The same things were measured in two ways. Each way mixes the same 12 hidden numbers, adds some noise and spreads widely along 6 directions of its own, which tell nothing about the thing.
Some things both ways: the first way, then the second way.
[-17  28  26  -8 -38  34  30   2  24 -22  28 -18  -7 -12  16  12   7 -21]
[ -8  10   5  11 -27 -16 -12  21 -17 -25 -24  -9  -4  25  19   3   3  -8
  -9   7   3  32  12]

[ 15  33  12  12  27   7   8  15  22  -1   2 -20 -10  -3   5   6   0 -20]
[-15  -8  13 -19  -5  -7  -6  17 -24 -10  -1  -4   1  12  21 -38  -2  26
 -13   3  13  27  27]

[ 12   1  12  25  22  10  29  14 -13 -10  17  12   4 -13   0  -4  -9  -2]
[ 16  -5  -2  -4 -14  -5  -2 -13   5  17  13   6  -3  -2  -7   6 -14 -17
   3   5  -6   1 -20]

[  7  40  -6  24  12  10   1  29   8   6  -2  14  -1 -16  16  -4 -12 -19]
[ 32  -6  -7   7 -29 -10  41   0   3  16  27 -34 -26   5 -18  -7  -5  -9
  30  15   2 -21 -12]

[ -2   5  -4 -21  24  23  14 -17   3  -2  -1  -5  16 -15  17  22 -10  -4]
[ -8  21  43  12   0   1 -33   6 -21  12   9  10  26 -48 -19 -23   1 -10
 -15   3 -11  -4 -25]

[  8 -20   5  -1  60 -13   9 -28 -23   3 -28  40  68  14  14   2  10 -13]
[ -7 -13   9  21  13 -28  22  -8   9   9  -6 -34  -8  22   5  15   0 -28
   2 -11  17 -12   7]

[-12  29   0   9   5  28  -4  23   8 -27  10   6   5 -17  34  -4   2 -17]
[ -6  -2  10 -15 -26 -19  30 -17  -5 -10 -10  -4 -21  -4 -19   8 -24   6
 -16 -17 -17  13  -8]

[ -2  -8  -5 -21  16  -5  -2  -7 -26 -13 -43  23   0 -14  20  -5   5  10]
[ 18 -14 -15 -12 -23 -20  26  -4  -6   0   1 -16 -33  33  11  24 -14  14
  -8   0  24  18   5]

[-14   9  -1 -13  23  -3   0  -1   4  13 -28  -7 -31  -6  11   2  -3  25]
[ -9   3  20   1 -10 -20   3  26 -24  -8 -25 -26  -3  -5 -11  10 -17   7
 -21 -20  14  -1   7]

[ -1  -8 -19  -9  40 -19  19 -30  19  40 -17  -9  22   1  18   9   8 -18]
[ 20 -11  -5  -4 -14  -2  -8  -5  10   7  30 -22   0  12  -7   2   5 -23
  10  -1   1   4  -6]

[  1  -2  -7  14  -3   5  53  21  18   0  12  12 -32 -39  -2  17 -27  46]
[ 14  21  36  10 -18  -1  22 -12 -13  18  19 -29  -1 -42 -11  -6   7  16
  21  28  18  -3 -18]

[  5 -24   8  -1  12 -22  19 -11  -1  -1 -16  10   5  -5  23   5  -3  20]
[-24 -26  -3   4   8  -6   8 -14   3  14  -2 -19 -10  32   0  16  -2 -16
  -1 -16   6 -22   7]

[ 29 -25  -3 -21   5  -3  24 -15 -11 -11  46  18  25  11  10  -7  13 -20]
[-27   6  20  -5 -19  11  -3  -8 -12 -15   1  15  -9 -30   0 -25  12  30
 -16  16  -5  49  13]

[  4  17   0  13   1  11  14  12  -9 -19   0  28   7 -22   6 -16  13  -2]
[-10 -11   3 -20   0   7 -18   2 -13   8   8  24  -7 -14 -43  15  -3  31
 -18 -23 -31  -4 -10]

[  2   2 -13  17   2 -23 -10   2  32  16  -3 -14 -31  10  -5   8 -16   8]
[ -9 -30 -15 -17  11 -16  55 -27  13  14   7 -23 -39  40  21  12  -2  28
  -9  -7  29  -5  23]

[ 42  18  21 -14  42  -2  -6   5  -8   0  -3  -5  -6   8  -4  13  -7 -15]
[  2   5  12   4 -11   7  -4  13 -24  18  16 -18   2 -17  12 -30  -2   3
  -3  31  18  20  11]

[ 32  34  60  31  13  36 -32  20 -38 -10  33 -33   5  47 -18 -21  22 -24]
[ 12 -23 -24 -29   4   0 -33  13   4   9  -6  32  12  12 -12  12  -9  14
 -33 -29 -13   1  -7]

[-16 -17  -9 -15  22  -7  18 -22  18  14   3  -7 -30  -4  -7   0  -6  28]
[ 21  -1 -18  10 -15 -17  -2   5   6   0 -10   3  -7  32   1  36   0 -18
   9   8 -14  13 -14]

[ 41 -10  13 -29  43  -8 -53 -21 -19  11 -17 -12  32  37  11  17 -11 -17]
[ 12  -3  -9   0 -23 -27  30 -16 -26   8 -42 -17  -1  14   1   6 -13   8
 -25 -19  20   0   6]

[ -3  13   0   3 -11  11 -16   5  26  -5  14  -9 -18   1  13   3 -30 -10]
[-14 -35 -15   7  15   3  27 -28  32  40  25  15 -27  23  -5   3  -1 -14
  13  11 -11 -35 -24]

[ 20 -21  16  14  26   4  28   5 -29   0  14  -8 -17  -7 -12   2   0  50]
[ 10 -34 -12 -14  15   4  10 -23  26  29  30  -5  -4  13   5   7   3   5
  10   4  10  -1  -3]

[ -4  24  12 -19   0  44   3   4  -2  -7 -14   5  28 -16  25  17  -6  -9]
[ 28  -7 -17 -18 -27  10 -11 -17   3   9  12  15  10  -7   3   4   9  23
  -9  13  -4  37  -9]

[  2  19   5 -22  57   3 -28 -10   1 -11  -4  -7 -12   8   1  19  -9  18]
[ 18  22  18  18  -1 -10   6  -4  -7  23   9  -6   3 -27 -20   7  -5 -22
  11  18 -11 -12 -26]

[ 25  -1  10 -11  24   8  13   1 -14  -4   6  -4  -5   3  -6  12  14  32]
[ 23   8   8 -17  -3   4  -9  -5  -6  11  28  -1   5 -16   0   1   9  29
   5  19   4  22  -2]

[  0 -15  24  -1  18  -5  28  -3 -34 -17 -25  31   3  -5  11  14 -12  37]
[-28   2  25  29  23  -7 -10  12  -8  24 -12 -22   4  -8  -9  14  -5 -35
  -6  -6  23 -41  -7]

[-25   3 -31 -10  20  12  44  -4  29   7 -19  10 -27 -46  17  32 -49  27]
[-17  13  18   5   8  15 -27   3  -9  22  13  14  14 -27   0 -30   7 -10
 -11  25  -4   2 -13]

[ 22  12  22  -7  29  -7 -18  10   5  -1  -7 -22 -28   4   7  21 -10  24]
[ 36  16  17  -1 -39  -1  15 -17 -21  14  19 -35   2 -26   5   0  -8  10
   9  25  27  14  -7]

[ 10  15  -2  22 -28   0  30  14  32  34  28  -2  -9   1  -2  -8  -1 -28]
[-11   1  13   0 -24   2  -7  23 -22  -9  -9 -21  -3 -18 -24  -5   1  18
 -18 -12   1   1   9]

[ -6  -6  -3  16   8 -25  20   1   2  -4 -15  32 -21  -5  -6  -8 -17  14]
[ 11  13   4  19 -15 -10   6  12 -16   6   5 -11 -24   9   5  13   1  -3
   5  22  19  -6  -5]

[ -2  18  13  17  33  -2  11  23  10  -3 -27  26  -1  -4  14  -5 -24  -7]
[-37 -37 -15 -14  16  -2   7   3   7  10 -17  16 -16  37  30  -9 -12   8
 -11   1  14  13  26]

[-14  19  -2  21  22  -3  29   1  43   6  -1  -3  -7 -11  15  13 -32 -17]
[  5  17   1  13 -28 -20   8   2 -19  -1 -25 -21   4  15  -3   1   0 -29
   4   3   3  -5 -11]

Other things, the second way, with their names:
<298>: [  6   6   1  15  -7 -11   3  37 -25  -2  11 -20 -21  18  15 -21  -1  -2
  -1  26  12  14  24]
<599>: [-25   7   7  28   7 -14   6  23  -7   8   8 -44 -20  37   7  11  11 -22
  -5  15   2 -22  -1]
<794>: [ 43   8  10   6 -32   3   8 -14 -10  23  45 -11  -3 -14  -7 -11  11  15
  16  28   0  -5 -30]
<38>: [ -4  -7  14  20   4 -19  20  11  -8   2  10 -15 -25  25   9   2  -8   1
  15   5   3 -18   8]
<642>: [-14  -9  -6   3  -9 -12   3   9 -12 -16 -22   9 -14  32  24  -5  -6   0
  -7   3   0  18  24]
<654>: [ 23  -4  13  -3 -13 -37  35  13  -5 -13   6 -46 -21  23   0   4 -11  -2
  16 -12  24  -7  12]
<835>: [ -5 -15  22  21  -9  -7   9   1  -4  -7   5 -17 -17  -8   2  -4  -2   1
  -3 -10  28  -6  10]
<824>: [ 15 -14   1  29  -4 -14   2   1  19  20  20  15 -11  27   2   7  -5 -42
  41  21 -20 -25 -36]
<526>: [ 10   1   5  30 -14  -7   2  -9  -2  10  40 -23 -12  36   6   0   7 -41
  31  25 -16 -20 -13]
<609>: [  5   3   5  14  13  -7   8 -13   5  25  29  -9 -13  10  -9   8   0 -23
   4   9 -13 -28 -17]
<326>: [ 16  -5   2   4  -8   1  -1 -16   1  17  27 -18 -10  -6 -34  32   6  -1
   3  -8 -11 -14 -21]
<743>: [-33  -5  29  28  29   2 -24  16  11  10  29  19  -6   1  23 -23   4 -26
  -2  24  -4  -3  -8]
<816>: [ 18 -11 -41 -17 -22 -11  30 -22   9   7 -18 -12 -16  26 -35  25   9  -3
   5 -23  -8 -11   1]
<182>: [  3 -20 -11   2   0  -9   4  12   4 -11  -7  18  -2  20  23 -12  13  27
  -7   6  -1  29  22]
<625>: [ 24   1  32  14 -22 -17  18 -30  -7  15  13 -33   3 -18   4  12  -9  -4
   4   1  27  -1 -21]
<364>: [  0 -35 -34  15 -15  -5  13 -18  20  22  -3  -2 -10  55   7   9   4 -34
  15  -2  -4 -31 -12]
<603>: [-37 -27  18  -2  17  25 -10  -7   1  16  24  -8  -7 -25  -8 -13  10  21
  -4   4  14  16  25]
<724>: [-42   5  11  10   5 -12 -12  18 -32  -5 -39  33  -7  10  -9 -14  -7  -6
 -18  -9 -20  -4  10]
<41>: [ 15 -13  14  -4 -15  10  -4  -9  -2  31  16 -21   9 -28 -20  10   4  14
  13   0  35 -29 -24]
<716>: [  5  -4  -3 -13 -23  -1  39 -34  -3  20   2  -6 -25  -9 -14   8 -10  13
   0   4  16 -10 -13]
<710>: [ 11  -7   2  16   2 -20  14 -21   9  19  15  -1 -13  25   1  20  -6 -25
   4  -2  -7 -27 -28]
<767>: [-34  -8  18  19  15  -1 -12  12 -22   0   2   3 -10  11   8 -19   2   2
 -19   0 -13  -6  20]
<779>: [ 26  18  -2  -7 -26  -3 -17   4 -18  -3   1  12   4  -6  -3   5   3  12
 -15   6  -5  21 -12]
<214>: [-14 -31 -28  -4   1   9  10 -23  23  20  -8   6  -4  22  11   9  12   0
  -2   3   5  -1   2]
<848>: [ 16  14   9  11 -29 -13  24   4   5 -15   1 -11 -14 -15  -8 -13  10  -6
  23  19   1  14  -7]
<116>: [-23  -8  20  21   6   7  -2   9  -6  14  33  -6 -17   6  12 -24  17   7
   3  29   0  -3   1]
<92>: [-34 -20  -2  -4  11  -4  40 -20  17   8  -4 -17 -31  -9 -10  -6  -3   1
 -26 -12   5  10  19]
<192>: [  2 -16  -6 -14  20 -13   7  -5   7   0  -2  18   2  10  12 -17  -1   7
  -3  -8  -8  18  22]
<572>: [  6  -7 -10 -12 -25  12   0  -2 -12  11  19 -11  -8   8  19  -6  10  33
  -9  26  14  25   6]
<442>: [  8  34  31  19 -13  -7 -16  24 -29   6   4  -4   7 -31 -34  -2   5  -3
  -4   4 -14 -30 -31]
<703>: [-20   0  22   9  11  -4  -1   8  -4  25  17 -29   1   1  -9  -8  -2 -23
  16  11   3 -34 -10]
<598>: [-18  16   9  13  16 -13   9  23 -22   0 -12  -9 -10   6  25 -27  -8  -9
 -25  18   7  11  28]
<193>: [ -3 -17  15   1  -5   6  18 -29  -6  24   9 -28  -1 -21  -7   5   4  27
 -12  -7  24  -5   1]
<645>: [-33 -12  15  16  14   8 -15   4 -20   3  22   5  -5  18  23 -33  18  18
 -10  20 -12  21  28]
<204>: [ -8 -19  -3   8   8   1  27 -11  23  35  37  -2 -27  18  14 -17   0 -16
  21  36   6 -16 -17]
<170>: [-18 -20   0 -22  18 -18   9  11   8  -1   4   0 -22  42  23   9 -11  15
  -6  -4  10   1  14]
<159>: [  0   6   3   6 -31 -13  -1  -2 -23  -8 -31   1  -3   1 -24  20  -3   0
 -16 -15 -13  10 -10]
<123>: [ 19  -3 -22 -11 -24 -17  21   1 -15  -1 -11 -28 -14  32   8  11   0  11
  -6   4  11  21  15]
<658>: [-34 -16  14  19   3 -19  13   5 -22  -1 -36 -21   0  20   2   1   8   9
  -8 -14  10  -7  18]
<745>: [ 32  -9 -24  17 -12 -21   4   5 -10   8 -17 -10   7  40  10  11   0 -25
  26   8  -4  -1  11]
<878>: [  0  16  10  -3 -24  10   9 -17 -21  19   8 -16 -11 -39 -39   2  11  19
  -9   8   5   8 -12]
<143>: [-12   2  25   4   0  -6  -1 -12  -6  24  16   3   8  -6   0 -22   5  -1
  -7   2   7 -39 -34]
<230>: [ 22  30  41  11 -15  -2  -6  17 -13   2  24  17 -12 -55   6  -7  -2  20
  -2  39  27  31 -26]
<269>: [ 23  -6  22 -16   2  -7   5 -16  -6  23  32   4  -7 -23 -10  11 -18  27
 -10  -6   8  -8 -21]
<504>: [ 26 -33 -22 -14  -3 -15  21   0  11   9  12 -19 -17  28   8   3  -3   9
  12  -2  17  16  20]
<20>: [-14   2 -12 -25   3  20 -15 -22 -23  11  -5  34  -3 -19 -14   1   7  46
 -54  -9 -17  28  13]
<286>: [ -8  18   7   5 -23  -1 -24  22 -29 -19 -28  17  10 -18   4 -21   5  11
 -43   2  -9  48  13]
<615>: [  2 -19  -4  15   9  19 -26 -16  17  35  50  -2  18  11   4 -14  22 -28
  14  20 -22 -21 -18]
<340>: [-23   9   2  22  20   0  -3  30  -3  18   2   0  -4   4  -4 -18   9 -19
  -2  22 -21 -23  -1]
<126>: [ -7 -19 -12 -18  18  20  16 -39  12  29  20  12 -14 -13   8   7  -1  26
 -13  16   8  29  15]
<791>: [ 15 -12 -30 -19 -47   2   8 -19  -2  -6 -23  -2 -18   5 -25  34   2   7
   3 -11  12  27  -1]
<70>: [  3   2  26 -11  14  21 -44 -12  -5  22  38  30  22 -40 -14  -9  -1   8
 -11   4 -17   2 -18]
<871>: [-11  19  38  -4   2  11 -31  18  -6   1  17  -1  17 -47   3 -14  15  19
 -20  19  15  25  -9]
<773>: [ 33   1 -16 -10 -51  -4 -18 -14 -25  -8  -6   5  -3   8 -16  24 -10   6
 -19 -15 -12  32  -6]
<698>: [ -8  21  23   2  -3  -3   1  -8 -18  -3  -5 -14  10 -30   6 -13  16  24
 -37   4   8  33  13]
<163>: [  1 -16   0   0  -6  12  -4 -27   5  20  14  21   2  -8 -10   1  14  16
   5   6  -5  -2 -14]
<729>: [ 19 -12 -36 -24 -26  12  18  -9   1  -1   2  -6 -28   1  -7  11   8  36
 -13   5  13  48  28]
<454>: [ 29 -13 -22   8  -5 -11   0   9   3  13  27   1 -18  51  14  13 -12 -22
  28  21 -17  -8  -1]
<403>: [-52 -33  -5   7  34  12 -11   2  30  25 -10  19   1   9  -3  -4   8 -27
   6   4  -1 -19  -4]
<90>: [ 25  14 -12  -7 -35 -23  52  -9 -10 -12 -15 -32 -37  20  18  18 -13   9
   8  23  28  37  20]
<498>: [-15 -19 -28   1  26  14 -20  14   4  21  -1  14   0  25   0   6  11  -2
  -4   7 -15  -5  21]
<667>: [ 33  27  28   4 -43  -7  10  13 -12  -4  22 -16 -21 -38   3  -2 -16   2
   1  32  34  24 -22]
<160>: [ 26   8 -14   6 -18 -10  -1   6 -20   8  -2  -5  -4  23   8   7  -5 -11
  20  23  -4  14   7]
<623>: [  4 -25 -22 -19   7   2  -6 -20  14  18  20  17  -4  36  -2  10  -1  -3
   1  -5 -22 -10  -9]
<785>: [ 27  31   9   9 -31 -11  -4   3 -12  -6 -15  -4   0 -24 -13  22   2 -11
   2  14   8  24 -18]
<118>: [ 45  13 -14  -1 -10 -10   4   0   0  11  24  25  -8  13   4   2   3   5
  13  27 -24  10 -20]
<786>: [ 31 -16 -20  -6 -26 -11 -11 -11  -5  12   2  16   7  39  -4  18  -4  -1
  11  -3 -23  -7 -25]
<602>: [ 12  14  28  21 -21 -22  17   1 -25  11   5 -33  -6 -12 -12  -4   1 -11
   8   9  22 -12 -21]
<660>: [-19 -23   4   8  17   5 -19  14   9  16  12   6  -3  26  16   3  -8 -14
  14  10   5 -23   0]
<416>: [-14   1  -4 -16  -8   2 -28  18 -28  11 -23  34   6   0 -12  -8 -16  12
 -26  -7 -10   1  -5]
<9>: [ 23   7   1 -10 -17   9  -8 -18  -8  20  21   3  -3 -13 -10  20  -3   8
  11  18   2   5 -18]
<741>: [ 45  23  -4 -13 -49  -9   8  -3 -25 -16 -15 -25   2 -18  -6  17   7  26
  -2  12  16  59  12]
<888>: [-34   4  47  23  19 -19   6   5  -8   1  17 -41 -13  15  28 -10  -8 -30
   3  11  28  -8  12]
<475>: [ 13  18 -10  11 -45 -10   6 -17 -32   4 -34  16  -1  -3 -41  21 -11  -9
  -5  -3 -50   3 -25]
<82>: [ -9  10  15  -5 -12  -2 -13   2  -7   9  -2  23  -3 -11 -21  16 -10   2
 -12  -1 -16 -12 -36]
<356>: [ -4   1  -7  -5   4 -11 -17  16 -13  -5 -25  -1  19   8 -15   1   3   2
 -31 -27 -27  -3  12]
<202>: [ 17   8   8  -6 -27 -19  18  -4 -20   1  -5 -50  -5   0 -12  23   3  17
 -13 -11  30   6  -2]
<26>: [-41 -20  -6  -6  22   8  -4  -4  -1   6   3  -5  -1  15   3 -25  15  10
 -32  -8 -20  15  31]
<588>: [-30 -48   2 -21  24  -4   4  -2  24   3   3   1  -9  25  35  -9 -14   4
  -3  -9  32  18  27]
<45>: [-20  15   3 -19   7   5   0 -14   2   5  -1  22  -4 -13  -7  -4  -3   9
 -19   5 -26   8   0]

Some of these things the first way, each followed by its name:
[ -7  -7   0   5   4   7  25 -15  31  12  13 -35 -22 -21  10  22 -25  29] | <615>
[ 12  11  22 -24   6   8 -21 -16  -7 -20   6   4  31  16  21   2  12 -34] | <159>
[-12  32  26  20  17   8 -41  -4  24 -23   3 -25   1  21   9   2  -6 -22] | <710>
[  9   0   4 -16 -10  -1 -10 -16  23  11  14 -13  17  13   9  17 -13 -12] | <163>
[ 19 -10  -6 -17  28  -9   3   0  -5  11 -17   8 -20  -1   6   1 -23  10] | <416>
[  7  13  -2  40   2   6  12   5  40  40  46 -29 -10  22 -22   7 -10 -10] | <356>
[ 31   7   1  23 -38  27  40  18   4  -2  34   1   3 -30 -11   4 -10 -10] | <794>
[-28  23  14  -5  30  27  17  -5   2 -16 -22   1 -12  -8  15   8  -3  23] | <871>
[ 18 -21 -26 -14  15 -13  30  -8  -6  40  -4  12  27   1   7   0  26   1] | <654>
[ 17   2  35  37  23 -33  22   2 -20 -10  17  24  16  24   0 -24   7 -24] | <791>
[-10  13 -20 -21  11   9   2  -7  19  16  19   4  24  15  25   9   3 -18] | <848>
[ 12   0  -7  -2  42   0  19   2 -19  19 -18  15  18 -15  -2   4   5   7] | <504>
[  4  -7 -26  -7   7  -5  46   6 -18   3 -13  32 -19 -45  -4   8 -11  20] | <298>
[-29  18 -11  14  37   4  -1   1  19  -7 -42   9   1 -20  35   8 -17  19] | <623>
[-23  35   7  -2  -1  40   9   0   5 -19  15  -6  -1 -18   6  15 -17 -22] | <286>
[ -2  25   4   2  28  23   8  15 -13 -34 -28  35   6 -22  32  -5 -19  -5] | <204>
[ -4   6   4  20  16  -5  27  -1   6 -27 -21  37  41 -23  40  -2   0  -9] | <526>
[-20  29  11  13  10  20   1   9  17 -27 -12  13 -15  -4  19 -15 -10  -7] | <82>
[ 22  -6 -22  16   5  16  28  10   0   9  33  20  10  -9 -25  -2  -7  -3] | <118>
[ 24 -15   1   6  -5  -3  31   8  -5   7  10  42  51   8  11  -7   2 -31] | <642>
[  7 -43 -28 -14  15 -33  36 -15 -11  -8  19  21 -20 -17   2   4 -24  32] | <724>
[ 41  -2  21  -8  32  -3  20  14 -40 -24  -3  42  27  -8   6   9   8  12] | <160>
[ 17  26   9   7  -5  16  14  23   6  -4  -1  23  18 -14   6   4   5 -22] | <454>
[  5  -9   9  20   1  24  24  11 -25  -2  29  16  18  -5 -12 -12  -2  19] | <182>
[  0 -13 -14  26 -17  16  49   2  25   9   2  -1  -5 -25  13   3 -37   1] | <143>
[  4  11   3 -13   9  18   1  -3  10   6   0  -9  13  -5   8  25   0   2] | <70>
[ -6  19 -16 -28  30   5 -37 -18   3   2  -9  11  32  21  34  15  -3 -39] | <92>
[-17 -26 -11  41 -24 -27  40   6   4  25  27   4 -16 -11 -10  -8 -18  22] | <835>
[  5 -31 -22   4  36 -35  41 -13 -20 -16  -4  25 -43 -36   1   2 -21  57] | <878>
[  3 -18 -32  -5  11 -14  22 -14  17  26  -5  19  -6  -4   4  -2 -13  12] | <442>
[-18   0  16  10   0   3  -3  -3   0  -8 -11  -7  -5  -5  37   5 -33  20] | <364>
[ 27 -20  -4   6  60 -20  -4 -23 -10  -1   4   8  18  19  10  -6   3   2] | <26>
[ 10  14  -9   4  22   3  -2   3  25  14  15   8 -21  16  -5   1 -21  -2] | <340>
[ 22 -19 -13  -8  12 -11   1 -36  39  37  40 -31   1  32 -25  18  -5 -25] | <698>
[ 36 -25   1  -6  55 -32  21 -11   1  15 -18  18   2  10  13  -6   1  16] | <703>
[-26  10 -17 -33  18  -1   6 -24  29  20  -9   0  -6   3   9  24 -10  -1] | <785>
[ -1  22  36  28  13  -5  28   3  23 -32  17 -15 -16   0  -1   4  10 -17] | <888>
[ -1 -29  -7  -1  26 -33  -3 -20 -11   6   2 -17 -23  -6   4  -5  -2  20] | <773>
[ -4  -5 -31  11  -4 -18   1  -7  32  10   6   1 -29 -12 -10  24 -37   9] | <20>
[ 11  16  25   9  11   1  10  -8   1  -9 -12 -10  -8  -2   1   5  11  -7] | <202>
